The groups are shells around one centre, one inside the other: the same stretched ball of 5 dimensions in 6 sizes.
In the rows, zero is written as 128.
Some rows, each with its group after it:
[156 142 136 111 169 151 149 147 130 133 133  62 164  73 199 141 143 140] | (0)
[122 119 146 150 126 132 151 151  96 150 132 141 168 172 180 146 113 120] | (4)
[148 150 139 122 151 137 116 114 152 116 126  91 152  81 163 124 142 145] | (1)
[124 160 143 120 132 132 115 137 163 100 132 106  96 124  76 100 150 151] | (1)
[127 126  80 111  98 103  91  83 159  94 123 157  68  98  52 104 133 128] | (0)
[136 131 108 111 129 115  77  68 173 109 113 126  85  64  65 100 141 135] | (0)
[135 106 145 130 159 137 119 107 123 167 114 110 142  95 143 133 125 119] | (2)
[121  82 136 146 138 136 164 150  68 190 126 142 166 163 187 162 101  98] | (1)
[144 104  94 113 137 131 153 133 102 147 131 115 139  97 176 152 121 112] | (2)
[133 104 115 133 129 136 179 168  74 157 139 128 169 154 212 166 110 109] | (5)
[152 123 157 122 184 153 133 122 127 166 118  67 173  66 194 141 136 131] | (0)
[117 175 187 141 140 136  97 130 176 103 126 107 117 142  75  89 152 163] | (3)
[138 115 104 124 126 133 170 161  90 138 140 123 155 137 196 157 118 116] | (5)
[145 156 103 110 121 124 122 124 155  85 136 109 121  92 136 120 144 145] | (0)
[131 122 162 140 156 143 135 134 117 160 123 106 162 126 166 136 126 128] | (5)
[130 188 141 121 118 122  86 110 197  61 131 112  97 108  66  84 159 168] | (4)
[126  82 104 124 132 133 171 156  74 174 131 134 130 143 159 158 110  98] | (1)
[139 161 131 107 142 127  80  88 193  91 119  94  87  60  62  89 158 155] | (3)
[139 136 167 135 165 151 146 150 119 152 129  84 176 118 191 139 133 136] | (2)
[128 120  73 111  95 105 110 100 141 100 128 157  80 109  79 117 128 122] | (3)
[129  72 102 134 128 128 167 142  63 183 128 149 155 145 191 169  98  90] | (5)
[119 126 175 145 151 135 101 108 141 155 113 122 133 128 103 112 130 133] | (0)
[132  74  99 128 134 138 200 178  45 186 138 132 166 155 222 182 100  89] | (3)
[136 116 154 131 163 143 127 120 123 164 118  99 150 100 154 133 129 125] | (5)
[140 160 143 111 153 139 111 124 170 106 127  80 111  81 102 104 155 153] | (4)
[118  76 129 142 137 135 166 152  65 193 126 145 151 164 170 161 101  94] | (3)
[119 113  87 118  99 109 117 112 131 115 127 161  76 131  68 118 124 117] | (4)
[116 131 147 145 119 121 107 112 137 128 122 149 125 150 102 114 125 132] | (5)
[138  72  96 129 135 132 175 145  59 184 129 138 168 130 219 177  99  90] | (4)
[112  83  77 132  87 105 143 126  87 143 130 190 102 168 111 143 101  95] | (4)
[122 132 169 140 150 140 120 130 134 147 121 112 137 134 120 119 133 135] | (2)
[124 148 119 128 109 129 161 176 116 103 148 128 131 169 148 133 131 136] | (3)
[109 113  94 126  90 105 112 111 131 115 127 176  70 151  50 112 121 117] | (1)
[131 180 141 121 124 122  83 102 195  70 127 111  98  99  68  85 157 165] | (2)
[142 133 121 130 130 136 167 163 100 127 142 113 177 137 219 155 123 128] | (3)
[110 105 134 145 116 123 136 136 102 153 126 159 126 173 118 133 112 113] | (2)
[124  78 108 145 117 125 170 148  58 177 131 163 169 170 204 171  93  92] | (1)
[119 159 135 138 102 111  87 100 170  83 126 151 107 139  75  96 138 149] | (4)
[132 166 179 129 160 142  96 116 176 116 120  83 127  98  99  97 154 159] | (2)
[124  79 108 136 124 121 139 116  87 172 120 158 135 137 149 150 103  97] | (5)
[109 153 119 134  85  98  67  80 182  75 122 175  67 142  15  80 137 145] | (0)
[149 118 144 127 169 152 164 154  98 166 130  80 188 102 229 159 126 123] | (1)

New rows. What belongs after each?
[132 101 114 123 139 140 179 172  80 162 137 115 145 141 181 158 117 109] | (1)
[117 113 155 135 146 130 100 101 140 158 111 128 107 118  77 111 129 125] | (0)
[147  98 116 113 162 139 134 112 114 167 118  97 140  68 164 145 126 113] | (1)
[127 181 150 132 120 135 142 172 148  81 147 107 138 160 138 114 147 159] | (0)
[124  49 102 140 129 125 163 129  51 207 120 164 153 148 184 174  88  77] | (0)
[130 173 121 122 107 119 111 129 169  68 138 125 107 127  97 102 148 156] | (4)
[117  67  69 127  95 107 149 123  75 160 127 186 105 155 124 153  97  86] | (1)
[142 111 102 114 136 126 126 109 126 137 123 118 123  85 140 135 127 119] | (5)
[126 157 178 139 152 147 134 156 139 128 132  94 150 142 141 118 142 149] | (4)
[141 128 125 112 151 134 114 108 147 132 120  98 115  75 116 119 140 132] | (5)
[134 195 167 118 145 132  69  98 217  71 122  83  93  78  49  71 171 178] | (3)
[118 110 129 139 121 132 166 168  86 152 137 141 144 177 160 148 114 114] | (2)
[114  83  91 142  93 111 154 137  73 153 132 187 133 181 151 155  96  94] | (4)
[111 107  86 123  89 101 102  95 137 115 122 180  63 138  40 110 121 115] | (3)
[112 106 104 149  84 106 134 125  98 129 132 192 132 185 136 140 103 109] | (0)
[144 138 120 113 144 137 140 139 133 121 133  94 133  95 153 132 139 135] | (5)
[127 162 165 139 136 139 134 155 141 112 136 106 150 149 145 119 140 150] | (5)
[139 162 177 125 171 151 117 135 161 125 125  67 142  93 132 110 153 156] | (4)
[132 106 113 140 119 123 148 132  92 147 131 148 165 144 192 154 108 111] | (1)
[110 104 104 142  92 118 171 170  75 138 143 174 132 204 151 151 104 106] | (3)
[122 165 164 124 144 131  78 101 192 101 118 102  85  99  37  80 157 159] | (3)
[112 104  89 141  80 107 152 144  88 126 139 189 123 192 137 145 103 106] | (1)
[131 129 149 147 134 136 150 150 103 143 134 125 183 154 203 148 118 127] | (3)
[112  83  64 135  71  99 151 132  78 134 135 205 108 184 125 150  95  92] | (0)
[131 109  75 116 102 119 167 157  92 123 143 146 121 145 158 151 116 111] | (3)
[117 114 129 137 121 132 161 165  94 146 136 139 135 173 147 142 117 117] | (2)
[121 137 102 130  91 108 116 119 138  94 134 163 105 149  99 117 126 131] | (5)
[132 159 123 125 113 118 103 111 164  84 131 129 115 116 104 106 141 148] | (5)
[136  86 128 123 161 138 132 111 106 184 113 111 137  89 149 144 119 106] | (1)
[133 169 188 129 168 147  97 119 178 119 120  74 131  94 102  96 157 162] | (1)
[122 111  70 126  79 101 134 121 110 107 136 182 106 153 119 136 112 111] | (3)
[135 160 118 115 121 122 107 116 168  85 131 115 102 102  94 104 147 150] | (5)
[135 112 111 111 142 126 109  97 142 138 117 115  98  77  94 119 134 123] | (4)
[132 154 128 135 112 123 130 138 136  97 138 132 149 143 158 127 131 142] | (1)
[136 122 102 127 115 125 154 146 104 124 138 134 148 138 179 148 120 121] | (5)
[126 163 169 140 137 129  89 105 172 106 121 115 129 119  98  97 145 155] | (2)
[116 130 140 146 112 119 115 119 130 124 126 155 130 159 115 120 121 129] | (5)
[147 155 153 119 162 143 112 117 162 119 124  75 143  73 144 115 150 151] | (2)
[139 154 125 122 128 132 137 144 139 101 138 107 141 119 157 127 139 144] | (5)
[130 126 150 143 138 130 119 116 126 142 122 128 157 128 156 130 123 129] | (4)
[147 153 155 110 173 143  91  95 181 122 115  67 117  45 102 101 157 153] | (0)
[116 124  80 126  77 100 118 115 130  94 134 181  87 155  82 119 120 121] | (1)
[135  98 137 127 161 148 167 158  85 181 128 100 159 123 189 157 119 110] | (4)
[147 113 117 123 146 132 130 110 118 147 122 112 158  85 183 145 123 120] | (3)
[118 119 130 131 123 118  94  92 147 132 115 146  95 119  66 107 128 126] | (5)
[125 112 118 139 112 111  99  86 132 132 117 162 125 124 115 123 116 119] | (0)
[142 134 116 107 144 127  96  90 165 116 118 103 100  61  92 109 145 137] | (1)
[115 116 147 142 129 129 129 133 116 150 124 140 127 156 115 126 121 122] | (5)
[137 113  89 120 113 114 120 101 125 122 126 146 122 103 137 134 121 118] | (1)
